There are 2 nested groupings, the coarsest first. Each group lies inside one group of the grouping before and may be the whole of it. The rows also spread widely along 2 directions, which tell nothing about the answers.
Known rows, each followed by its group in each grouping:
[ -9   6 -10   7 -15  -2  -9   4  -4   4  -9 -12   5   1] => K51 K135
[  9 -10 -17   9  -7   8 -23   1   0   6  -5   2  -2   6] => K934 K561
[ -6  -2   2   3  -2  -2   3  10  -7 -15 -16   1  -2   7] => K51 K905
[  2 -15 -14   9   3   9  -8  10   4  -2  -1  -8  -5  -2] => K934 K999
[-14  -4  -5  16 -23  18   6 -17 -10  11  -7  15  -1   5] => K51 K215
[-12  -3   0   6 -14  10   7 -11   2   3 -12   0  -9   8] => K51 K43
[  5 -21  -5   7  -8  12  -4   3   1   6  -2   1  -6   3] => K934 K58
[ -6   0   4  -7 -20  14  12 -31   9  17   5  18   3  -8] => K411 K311
[ -5   9  -2   2 -15  -5 -19  -1  10  13   1   0   9 -12] => K411 K371
[  8 -10  -9   2  -4  15  -3  -7   2   1  -6  -5 -10  10] => K934 K379
[ 10  -8 -14   7   8  12  -8   8  -3 -12  -9  10  -9   9] => K934 K561
[  7  -4 -14   6  21  -1 -11  30  -1 -32  -7 -11  -9  -3] => K934 K999
[ -3  17  -8   2 -15 -20 -29  16   7  -4 -11 -13  15 -25] => K411 K311
[  8  -7 -12   4  -4   6 -11   3   1  -3 -10 -13  -6   7] => K934 K379
[ -6  13  -4   7   6   0   6  12  -7 -16 -12  -2  -7   8] => K51 K135
[  2 -14 -17   8  -2  11 -11   4   4   2   1  -8  -4  -3] => K934 K999
[-10   3  -6  13  -7  11   4   1 -13 -11 -14  14  -4   7] => K51 K215

New rows. What belongs after each?
[  9 -25  -9   3 -19  31   3 -33   2  27   4  24  -9  16] => K934 K561
[  5  -7 -14   5  17   6  -4  22  -2 -25  -7  -5  -9   1] => K934 K999
[ 11  -3 -11   2   7   2 -14  16  -3 -18 -15 -16  -8   4] => K934 K379
[ -6  -2  -1   3  -6   0   0   8  -7 -12 -16  -1   3   7] => K51 K905
[-5 12  2  1 -1 -3 -8  5  7 -2 -1  6  1 -6] => K411 K371
[  4  -5 -15   7  19  -3 -13  31  -1 -29  -8 -15  -8  -4] => K934 K999
[ 14  -8 -11   5  14  12  -4  12  -6 -19 -11  13 -14  14] => K934 K561
[  3 -26  -1   5  -5  18   6  -6  -2   5  -1   9 -12   9] => K934 K58
[  3 -28  -4   5 -15  19  -1 -11   3  17   1   5  -7   6] => K934 K58
[-10   4   0   3   7   1   5  12  -6 -25 -22  -4 -15  10] => K51 K43
[  9 -13  -5   0   1  19   5 -10  -2  -1  -6   1 -13  11] => K934 K379
[ -4   6   1  -3  -7   2   5 -12   5   0  -2  10   3 -15] => K411 K311
[ -9   7  -3  15   8   7   8  15 -15 -32 -20  13  -9   5] => K51 K215
[ -6   7   4   0 -10   2  -6  -7   8   9   2   6   3  -3] => K411 K371
[-12  -2  -5  13 -13  17   8 -11 -10  -2 -10  18  -7  10] => K51 K215
[  9  -6 -15   3   0   4 -16   9   1  -7 -12 -16  -5   3] => K934 K379
[ -6   2   0  -2 -23   4  -4 -21  10  19   2   6   8 -13] => K411 K311
[ -4   8   3  -4  -7   5   8 -12   3  -2  -2  12  -1 -10] => K411 K311
[ -8   8   2   1 -16   3 -12 -11  11  18   5   5   6  -6] => K411 K371
[-13  -9   2   4 -11  20  18 -17  -2  -2  -9   8 -15  14] => K51 K43
[ -9   7  -1   6   5  -2   2  16  -7 -27 -21  -4 -13   7] => K51 K43
[  4 -18  -3   7  11   8   1  16  -5 -17 -10   2 -13   4] => K934 K58
[ -6   5   1  -4 -20   2  -1 -15   9   9   0   7   6 -13] => K411 K311
[ 11   0  -9   2  18   2  -5  19  -4 -31 -16 -11 -13   4] => K934 K379
[ 11  -3 -14   6  13   0 -18  23  -4 -24 -13   3  -7   6] => K934 K561
[ -3  15   0  -2  -3  -9  -9   7   5 -15 -10   0   4 -19] => K411 K311
[ -5   7  -1   4   6 -10  -4  22 -12 -28 -23  -6   3   3] => K51 K905
[ 12  -9  -9   4  20  17   5   7  -7 -25 -11  19 -18  13] => K934 K561
[-10  10  -7  15   2   4   0  15 -13 -26 -19   6  -5   2] => K51 K215
[-5  9  5  0 -4  5 -4 -4  8  1  1 10  0 -3] => K411 K371
[ -7  -4  -1   2 -32   8 -13 -25  15  38   9   9  11  -5] => K411 K371
[ -6   8  -3   4 -19  -4 -23  -1  11  15   0  -2   9  -8] => K411 K371
[-10   7  -5  13   9   7  15  12 -17 -28 -19  17 -12   8] => K51 K215
[-3  9  4  0 -2  2 -4  1  7 -1  0  9  0 -2] => K411 K371
[-12  -3  -2   7 -11   7   3  -4  -2  -6 -13  -4  -7   8] => K51 K43
[  6 -13  -7  10   4  -3 -18  26  -3 -11 -11 -10  -6   0] => K934 K58
[ -5   7   5  -7  -4   9  15 -15   4  -3  -4  18  -3  -8] => K411 K311
[  6  -9  -9   6  11  -6 -18  32  -5 -22 -11 -12  -6   0] => K934 K58
[ -3   5   1  -5 -15   2   1 -16   9   5   0   9   4 -13] => K411 K311
[-11   1   2   3   4   5  10   5  -5 -24 -18  -2 -14  10] => K51 K43
[-10   9   2   3  21   2  13  17  -8 -40 -23   3 -18  10] => K51 K43
[  2 -24  -4   6  -9  14  -5  -4  -1  11   0   1  -5   3] => K934 K58
[ -8  10  -7   5   1   2   6   5  -8 -11 -12  -3  -6   9] => K51 K135
[-10   7   2   3   6   2   7  11  -6 -29 -23  -3 -13  10] => K51 K43
